All rows are made from the same 13 directions, up to rounding. Whole rows:
In the rows, 128 means zero.
[[80,159,93,105,172,94,150,106,114,124,100,126,142,131,79,171,115,147],
[70,123,117,148,155,88,129,94,128,85,113,155,148,99,106,113,126,125],
[95,135,119,140,164,157,91,101,136,138,80,145,108,92,104,85,105,88],
[168,72,123,175,128,136,122,155,125,101,178,168,88,93,143,139,137,96],
[131,132,152,136,144,92,183,120,106,103,143,138,134,160,113,148,172,141],
[49,133,128,130,118,87,139,128,125,168,64,142,133,123,113,87,147,99],
[147,143,162,153,132,163,122,105,92,112,108,163,156,143,107,138,125,100],
[77,123,113,100,97,139,171,128,103,100,125,169,142,136,171,133,168,156],
[97,89,140,104,92,76,146,153,133,182,152,94,166,118,176,176,150,138],
[129,119,123,124,148,104,180,104,170,166,132,112,155,122,127,138,88,169],
[124,103,171,162,137,156,172,131,83,165,100,98,113,162,174,129,148,142],
[172,144,184,130,116,135,161,99,139,128,133,173,170,148,122,120,166,98],
[107,121,151,131,178,164,96,79,124,123,85,177,119,107,83,79,108,76],
[172,106,145,98,167,185,161,117,95,149,162,136,124,143,122,206,107,141],
[151,147,132,134,115,151,145,118,166,146,84,179,117,121,169,87,205,74],
[148,100,122,161,167,179,152,143,99,168,115,140,72,115,136,157,125,102]]

The start of a row, then its end:
[96,131,129,121,128,114,130,134,117,152,143,127,138,114,75]
[136,79,125]
[84,101,163,140,145,154,90,102,89,114,165,113,163,82,121]
[150,79,120]
[186,140,156,115,133,186,146,103,167,151,153,103,137,132,160]
[113,109,153]
[142,125,165,105,155,126,95,109,106,172,111,94,167,146,106]
[186,111,108]
[130,122,120,174,157,85,115,114,163,163,118,81,154,90,121]
[149,84,126]
[115,76,112,96,112,85,95,140,174,129,148,140,120,99,149]
[103,140,116]
[96,143,129,109,117,145,130,121,106,160,119,132,169,119,110]
[165,91,127]
[82,114,116,121,133,185,163,116,105,134,141,141,129,97,162]
[144,105,154]
[146,137,156,119,83,100,107,126,163,134,126,173,165,133,91]
[81,127,87]
[129,83,187,93,145,142,116,133,106,149,174,92,102,137,140]
[123,148,119]
[131,117,185,181,109,109,125,118,135,136,148,113,165,110,136]
[101,124,108]
[156,123,136,150,125,162,150,131,121,115,149,117,113,149,122]
[104,76,174]
[129,71,130,146,120,148,144,149,128,187,103,152,99,123,143]
[109,101,112]
[131,187,132,110,95,161,166,132,103,109,122,128,139,168,152]
[133,174,153]
[138,148,157,135,99,133,145,142,97,142,119,100,144,181,117]
[123,109,157]
[157,163,82,85,155,141,99,107,147,80,139,142,133,127,96]
[162,109,144]
[152,128,92,179,84,156,166,165,151,185,105,124,118,121,163]
[119,78,152]
[150,109,144,146,132,82,128,131,120,105,140,151,138,141,102]
[146,147,109]
[139,113,182,121,134,153,120,122,95,113,167,97,130,136,164]
[144,168,125]
[167,144,135,92,101,170,37,133,129,98,149,119,135,137,111]
[113,94,118]
[92,108,94,115,118,103,123,158,94,128,110,155,115,132,116]
[163,139,116]
[94,171,109,94,155,116,152,102,161,126,135,75,133,115,148]
[125,145,171]
[64,131,137,99,147,119,143,102,133,103,144,141,120,93,151]
[103,194,113]
[137,107,122,103,119,88,73,152,167,163,134,89,112,124,108]
[102,98,119]
[132,124,89,157,86,174,133,163,114,137,120,132,112,136,124]
[109,36,174]
[167,98,140,120,113,69,158,168,159,177,167,128,109,142,91]
[131,124,118]
[118,123,130,163,109,102,122,149,118,113,128,130,114,142,79]
[79,79,140]
[185,116,174,164,146,103,118,146,115,157,136,119,111,144,93]
[147,152,71]
[123,107,131,151,158,156,135,116,83,96,123,132,114,142,125]
[141,105,151]
[109,112,150,120,141,116,92,125,94,105,112,170,116,128,104]
[125,178,65]
[105,103,176,106,139,123,190,117,136,162,157,103,117,142,140]
[90,136,159]
[151,116,133,71,152,155,129,102,144,126,145,142,130,143,111]
[132,102,149]
[99,98,100,140,117,109,180,122,134,140,127,129,168,118,163]
[165,90,186]
[157,118,104,103,134,102,111,139,151,127,112,192,100,145,53]
[107,111,94]
[103,138,114,155,113,93,109,154,91,123,71,84,120,181,110]
[110,101,164]
[89,140,139,86,93,121,133,139,98,152,117,137,161,151,109]
[145,124,129]
[144,149,122,109,101,106,115,166,138,141,156,72,113,153,106]
[116,101,160]
[135,116,97,147,73,142,111,161,156,108,122,119,100,127,195]
[67,135,155]
[98,94,127,83,138,76,153,157,117,164,167,117,108,127,102]
[167,141,126]
[144,147,129,169,93,135,151,130,148,118,123,189,137,117,111]
[84,124,103]
[142,160,68,129,132,104,168,128,196,153,144,115,139,92,129]
[154,98,160]
[144,115,179,152,146,121,144,99,125,130,132,146,155,128,120]
[129,145,101]
[96,165,105,106,96,131,81,144,130,104,148,98,132,106,134]
[116,126,134]
[117,140,112,147,102,80,152,160,149,148,120,174,103,127,60]
[79,116,98]
[150,135,110,186,122,153,112,144,114,92,151,135,113,95,146]
[144,130,112]
[154,98,108,130,183,139,87,98,175,114,125,114,101,93,149]
[113,116,124]
[149,148,93,111,120,162,106,154,147,146,141,116,92,107,135]
[131,121,118]
[91,144,111,177,145,108,153,117,128,140,71,140,126,112,127]
[113,141,111]
[119,125,123,104,113,109,130,131,115,90,122,169,126,173,63]
[89,88,154]
[187,125,119,156,108,131,102,143,121,73,160,130,136,139,140]
[155,123,141]
[160,122,194,115,134,121,119,100,157,148,136,132,149,142,104]
[84,132,99]
[140,146,146,112,99,98,172,162,114,130,152,154,110,160,107]
[129,194,107]
[159,158,132,120,130,124,116,113,129,94,159,99,167,138,125]
[170,120,155]
[93,100,134,82,151,161,151,119,109,135,121,147,90,142,131]
[102,135,141]
[177,108,123,192,153,130,95,90,163,82,116,110,154,106,181]
[128,117,142]
[122,155,53,102,139,182,128,96,181,119,90,175,125,97,132]
[104,78,151]
[131,96,85,139,137,96,103,151,128,113,93,154,88,137,112]
[121,126,117]
[83,106,126,116,154,107,139,108,143,178,121,126,150,97,94]
[138,70,128]
[89,153,119,126,119,105,127,124,175,144,97,98,112,110,165]
[57,173,124]
[172,131,131,104,147,119,92,128,141,143,169,78,148,123,110]
[189,95,134]
[158,132,142,125,122,137,149,90,139,93,152,197,190,118,118]
[162,129,118]
[121,160,79,140,163,118,112,123,131,66,102,111,86,127,148]
[121,179,140]
[114,168,115,140,76,136,105,173,107,106,165,130,115,109,113]
[120,137,107]
[116,102,189,139,96,163,141,157,62,173,122,98,120,173,143]
[115,118,134]
[135,196,183,157,128,162,150,96,99,107,112,123,159,150,131]
[113,175,112]
[155,89,145,126,168,142,81,94,183,152,102,126,110,97,162]
[86,143,85]
[162,142,143,78,110,159,142,124,138,127,144,176,128,162,88]
[103,114,129]
[91,129,123,115,82,152,60,159,119,172,107,105,130,102,147]
[112,110,94]
[105,128,143,118,116,123,53,139,119,132,147,76,135,107,118]
[118,101,114]
[167,110,134,170,98,94,158,154,183,171,146,105,124,119,153]
[97,118,137]
[165,115,143,135,71,130,119,154,131,106,182,167,145,127,119]
[122,116,117]
[67,144,122,78,115,121,90,124,121,113,150,105,151,99,141]
[140,146,127]
[162,119,80,154,141,128,118,129,175,95,107,155,83,116,144]
[86,134,128]
[150,106,179,149,126,210,160,108,109,175,119,155,144,120,170]
[134,126,103]
[115,141,168,147,93,149,170,132,133,138,127,118,118,143,167]
[53,160,140]
[174,104,143,161,162,94,149,97,176,126,146,128,149,111,137]
[139,131,127]
[138,90,131,146,108,162,99,135,91,105,122,152,135,139,141]
[136,94,134]
[104,115,142,159,92,123,112,160,70,133,128,134,144,127,124]
[159,125,103]
[87,169,139,125,111,70,162,136,146,120,129,84,122,140,150]
[83,202,145]
[102,143,156,143,171,90,154,97,110,119,83,113,130,159,111]
[112,168,128]
